The first 5 rows are patterns. Each new row is the sum of 2 different patterns, raised or lowered, with some noise. Before adding, each is slid sideways (what falls off one end comes back at the other) and multiplied by a number that may be negative. Names go in the order of the patterns.
(in the rows, 128 means zero)
Some rows, each with the names of its patterns after it:
[81,137,112,130,93,108,129,125,118,123,104,109,119,142,137,120,137,165,165,123,148,111,148,136,120,114,156,134,121,123,136,143,141,122,148,151,96] => E
[121,170,145,127,106,128,97,159,125,122,109,136,119,139,108,153,138,107,108,134,116,118,132,125,152,119,125,126,111,139,143,130,143,113,137,135,140] => G
[139,102,139,161,112,120,104,110,124,152,144,103,143,145,139,84,118,124,127,124,116,146,110,118,152,129,125,103,91,128,112,139,140,141,123,127,111] => U
[150,152,105,117,182,92,116,91,116,96,94,134,115,139,124,141,114,152,99,137,109,155,134,116,178,118,109,134,154,137,130,116,115,129,148,144,111] => V
[135,110,150,110,155,135,123,122,149,80,148,96,109,136,129,160,151,143,136,155,141,146,131,150,145,94,113,141,97,143,138,139,147,124,117,117,119] => H

New rows. What belongs after each?
[119,134,129,106,137,172,126,139,114,92,133,98,150,146,146,139,122,104,140,94,154,157,111,114,113,81,114,157,165,107,170,125,144,92,136,122,138] => G U
[172,165,167,121,165,167,175,152,155,141,175,149,160,176,188,181,199,169,172,155,153,177,160,156,197,156,144,158,155,185,164,152,165,185,103,116,169] => E G
[190,145,184,152,151,159,170,135,223,140,191,176,162,134,121,143,166,158,161,131,150,166,158,143,204,173,167,179,143,170,169,142,179,184,174,177,142] => G H
[149,145,130,171,183,160,166,155,146,158,145,148,170,159,136,158,138,156,173,156,163,177,125,103,158,119,156,119,132,161,139,130,143,117,143,135,156] => E G
[121,126,137,97,153,128,123,122,143,123,126,102,152,128,86,85,133,101,126,116,118,150,126,106,119,115,138,134,117,129,117,120,117,155,146,156,150] => E G
[143,154,156,137,153,129,112,138,128,141,157,135,131,131,137,135,141,114,123,146,108,110,169,143,157,173,107,140,123,138,121,138,113,145,106,129,140] => G H
[144,188,168,142,136,214,102,136,139,158,122,135,166,138,164,130,172,143,176,142,152,126,173,145,156,187,140,128,163,140,148,156,161,142,178,146,169] => G V
[137,155,110,95,116,100,123,116,122,109,137,134,99,98,153,87,120,96,106,101,115,149,106,142,107,144,114,135,89,145,110,138,121,116,169,121,101] => E V
[87,86,119,93,106,109,134,69,100,123,132,132,139,127,83,101,120,98,86,105,129,129,104,117,95,113,96,94,117,97,103,96,121,134,112,126,99] => U V
[156,193,163,163,176,199,171,174,174,174,182,164,173,185,186,163,140,167,160,165,160,155,169,163,169,145,149,162,179,180,193,148,180,196,204,163,187] => E G
[132,135,173,141,142,148,129,148,156,154,160,160,139,157,145,170,135,160,192,129,156,119,135,154,177,158,158,157,185,173,112,145,134,142,143,140,155] => U H
[104,125,118,61,103,102,65,140,114,113,101,68,94,79,106,123,99,123,86,116,121,76,108,154,44,117,51,69,108,126,149,105,133,128,140,79,114] => U H
[148,105,130,122,125,160,134,126,154,145,129,115,139,160,149,123,136,154,118,120,150,191,134,157,151,164,148,138,133,159,138,156,148,153,96,119,149] => E G
[157,157,171,134,166,149,144,135,147,110,160,133,157,123,127,164,85,130,166,138,128,139,139,137,143,150,111,115,149,141,122,162,150,92,180,141,183] => U V
[155,114,73,140,124,131,65,102,119,119,111,110,121,96,109,150,129,114,109,118,146,106,145,120,145,124,116,101,149,106,126,144,115,126,112,105,134] => E U
[135,90,114,126,131,107,100,65,111,105,98,132,139,108,100,93,124,96,132,145,88,98,101,85,99,149,136,62,148,138,144,78,121,128,111,118,97] => U V
[153,77,112,79,119,92,101,71,119,84,122,81,90,86,39,102,98,55,39,85,71,112,84,81,78,86,82,66,74,110,92,33,107,104,103,81,140] => E V
[95,114,100,99,113,100,110,96,95,114,84,76,76,107,81,133,93,92,91,108,62,111,101,99,82,92,85,107,72,96,126,120,80,112,89,117,115] => E G
[161,149,188,197,111,145,146,102,146,157,155,177,128,157,122,103,166,135,187,144,173,128,122,161,148,81,152,155,136,155,144,178,178,141,169,179,133] => U H
[116,121,111,141,130,123,121,110,121,133,116,145,116,134,134,133,132,121,131,121,109,124,141,126,151,122,150,134,125,113,114,115,119,132,105,111,116] => G H
[102,108,105,75,116,112,85,74,105,97,122,103,102,100,106,102,92,97,121,110,70,120,119,115,102,140,151,99,122,100,128,110,115,95,129,104,129] => E V
[146,129,161,92,150,117,172,125,195,120,136,193,152,118,156,157,170,122,124,150,162,156,168,137,159,167,102,141,194,113,149,100,119,112,99,162,124] => G V
[63,90,91,86,88,97,84,107,60,113,102,90,61,62,77,92,94,142,51,128,119,92,48,54,67,77,79,57,96,59,78,94,76,113,78,45,114] => U H
[102,122,101,33,60,103,81,114,73,108,95,107,92,97,106,87,67,88,77,116,90,88,129,145,81,127,80,143,146,90,99,93,94,122,138,122,69] => E U
[167,99,140,138,113,135,108,105,89,101,102,97,69,79,104,83,153,108,97,144,116,81,101,106,122,115,110,109,113,110,78,154,137,101,132,116,131] => E H
[133,128,144,140,117,143,131,107,91,133,122,121,90,108,119,130,113,117,102,114,96,126,133,131,132,171,137,124,144,122,138,136,113,125,133,125,130] => E G
[101,139,129,163,119,157,129,149,109,135,126,162,113,135,147,130,153,125,150,142,148,155,134,123,144,129,130,118,134,106,148,102,126,145,151,129,155] => G H
[109,106,108,96,107,85,124,79,127,131,92,96,99,67,113,105,105,91,114,132,123,83,102,116,111,111,98,129,101,81,113,112,87,96,86,110,103] => U H
[177,167,169,166,110,149,143,134,192,148,154,148,134,140,163,159,138,150,186,146,139,149,145,146,167,100,186,109,128,180,153,177,154,135,161,164,173] => U H
[60,70,95,76,149,98,90,138,110,73,94,100,116,108,102,101,109,102,69,151,134,94,128,110,125,162,93,135,131,107,130,102,99,83,93,97,89] => E H
[126,94,127,111,124,119,116,115,119,99,109,112,92,120,119,117,118,99,142,131,120,128,140,124,112,93,120,101,146,121,109,113,112,121,112,100,137] => G H
[121,125,140,127,127,150,128,124,122,128,157,99,89,124,123,90,87,117,149,126,151,97,114,121,140,131,142,114,153,131,144,144,159,111,153,143,120] => E G
[119,99,148,108,128,145,101,146,92,111,97,105,100,150,104,141,70,114,127,77,110,169,121,85,80,108,89,153,107,86,76,132,82,100,110,145,74] => G V
[162,122,151,165,138,119,120,133,155,164,173,113,160,163,164,109,143,139,155,131,133,170,144,137,172,151,142,130,106,151,135,155,165,153,135,145,127] => G U
[162,170,176,171,171,141,142,147,168,164,162,158,192,125,96,173,150,174,147,144,134,138,170,137,124,133,185,172,162,149,163,187,161,166,176,123,166] => E U
[138,122,174,171,121,138,124,118,136,145,132,121,104,151,106,61,99,135,122,153,106,97,117,154,84,104,120,162,122,111,110,132,112,84,168,176,95] => E U
[171,183,183,162,174,179,154,151,154,161,129,161,137,189,166,165,142,141,153,108,160,165,157,127,159,144,142,169,156,151,151,165,121,124,181,152,104] => U V
[77,112,110,88,105,117,154,152,101,105,75,140,100,83,80,162,116,99,99,113,126,104,109,129,109,72,57,129,113,105,80,76,95,91,97,99,91] => E U
[152,120,106,92,141,113,119,99,139,132,111,97,133,123,87,86,119,122,111,91,99,105,122,120,115,110,93,116,131,131,104,151,153,139,98,130,82] => E G
[119,153,129,142,146,167,125,130,142,163,86,177,183,153,144,142,150,136,176,153,125,149,170,139,120,129,153,126,138,140,129,133,147,164,128,135,119] => U V
[158,170,134,140,110,138,151,130,151,162,180,143,109,132,125,121,154,99,101,153,130,180,140,178,155,144,128,161,126,149,158,101,146,141,103,149,129] => G H
[102,120,137,121,97,109,156,123,93,147,114,86,151,122,139,144,148,141,107,133,119,130,101,142,112,121,80,140,85,113,103,63,126,130,106,92,93] => E V
[124,136,119,111,91,117,103,107,124,136,157,91,120,114,171,152,97,133,142,134,104,128,124,105,106,117,126,69,77,144,101,133,78,82,126,119,101] => E U
[125,128,149,116,141,156,140,88,155,124,172,140,151,145,133,138,133,125,137,147,108,142,131,139,111,131,139,114,136,144,129,108,133,140,142,149,126] => G V
[178,184,166,175,162,171,144,160,144,157,165,177,137,192,142,178,186,148,155,125,145,118,142,138,166,145,179,120,147,193,187,145,193,140,166,135,136] => G H
[114,125,95,130,123,118,160,102,114,136,110,86,122,93,106,90,114,127,99,123,128,79,92,147,99,112,80,112,118,117,115,118,109,126,130,98,121] => E V
[92,74,95,69,95,110,87,92,93,89,103,111,71,93,87,111,106,76,146,95,71,90,119,96,91,91,86,111,105,105,83,103,119,88,88,143,63] => G V
[165,142,147,111,131,139,160,139,155,164,148,95,124,148,131,120,98,106,113,97,147,105,163,137,125,104,156,98,130,122,150,157,114,169,123,102,147] => G V
[75,111,99,133,134,101,108,82,94,86,137,125,86,134,115,106,67,88,116,101,99,89,130,61,86,130,124,105,106,51,111,97,132,114,127,95,122] => G U
[173,119,168,133,171,169,143,172,146,148,169,150,166,144,139,166,124,118,117,162,121,202,143,138,132,161,90,168,150,146,122,139,124,161,110,146,185] => E G
[107,130,122,169,132,110,89,127,76,134,144,154,98,142,113,161,120,147,134,109,107,147,126,120,115,112,154,107,91,91,109,118,150,108,130,115,142] => E G
[113,153,140,110,112,104,107,133,109,102,118,120,105,116,107,134,125,99,113,128,90,83,119,102,127,91,100,113,102,113,117,102,110,101,125,121,114] => E G
[158,106,158,123,89,139,104,152,142,126,118,96,130,106,90,126,154,124,114,130,85,117,107,160,131,131,91,127,151,175,115,146,103,132,85,117,143] => G U
[155,100,143,139,122,148,138,83,145,84,124,149,132,173,135,152,144,165,134,186,147,147,123,99,85,173,99,137,120,147,136,136,100,145,131,116,94] => G H
[83,101,55,83,66,72,100,102,79,129,72,107,111,68,95,79,59,70,67,55,76,87,96,55,82,128,107,52,110,73,79,76,66,103,88,92,110] => U H
[129,119,151,146,170,128,138,126,133,132,160,165,140,121,129,132,147,150,187,136,149,132,148,80,159,135,134,120,137,145,137,116,178,149,120,103,119] => G U
[132,108,146,101,131,112,129,112,126,116,159,108,136,130,122,115,93,128,142,114,117,115,132,134,111,116,152,139,129,155,120,110,113,119,123,111,110] => E H
[122,132,159,105,141,126,111,129,110,114,132,177,139,118,118,148,123,98,162,148,68,158,142,179,170,155,171,117,132,111,137,121,154,102,175,115,118] => U V
[100,109,130,160,111,142,140,102,118,158,99,114,73,108,94,105,146,108,138,111,124,99,144,94,138,98,159,119,90,175,116,117,136,145,114,112,122] => U V
[119,116,109,95,88,124,88,86,77,106,84,130,61,107,94,107,84,99,128,122,105,96,108,117,97,86,146,156,79,111,110,119,131,110,114,124,107] => E H
[141,123,149,130,136,148,161,135,163,166,196,151,151,119,171,148,134,138,170,170,136,142,153,149,166,153,167,177,111,115,160,142,145,148,141,148,130] => E G
[124,155,104,102,130,128,148,130,118,166,160,100,118,151,136,125,129,125,162,114,117,167,169,138,165,139,183,147,145,147,158,139,192,169,147,111,131] => E G
[106,105,109,118,137,119,121,114,118,111,137,104,122,113,127,111,151,103,159,136,112,106,100,88,125,112,99,100,111,111,111,98,150,131,100,124,113] => G H
[175,187,134,185,130,181,197,174,165,153,136,161,137,148,191,165,175,157,135,166,167,157,182,162,135,156,168,128,136,132,212,158,153,146,166,128,124] => G U
[117,87,102,131,115,99,127,114,112,87,109,135,126,97,115,127,96,100,112,152,109,125,127,127,112,109,101,132,109,123,114,125,64,92,120,127,89] => E G
[155,175,189,151,161,162,190,173,166,153,171,165,180,168,186,158,151,153,152,117,150,160,141,160,150,149,169,158,152,160,153,152,156,141,144,164,143] => E G
[177,110,140,91,133,128,145,96,196,125,139,128,132,120,96,117,116,148,101,119,116,114,123,132,161,156,107,166,127,135,117,157,151,140,121,139,97] => G H
[97,100,108,85,114,136,101,96,116,144,122,108,119,119,84,77,125,86,97,110,111,134,125,93,105,88,99,80,120,88,134,98,116,90,93,76,122] => U H
[114,130,120,143,91,155,108,105,106,144,149,148,160,129,96,113,128,132,123,127,99,147,126,102,122,146,161,120,115,140,76,134,78,95,85,136,134] => U V
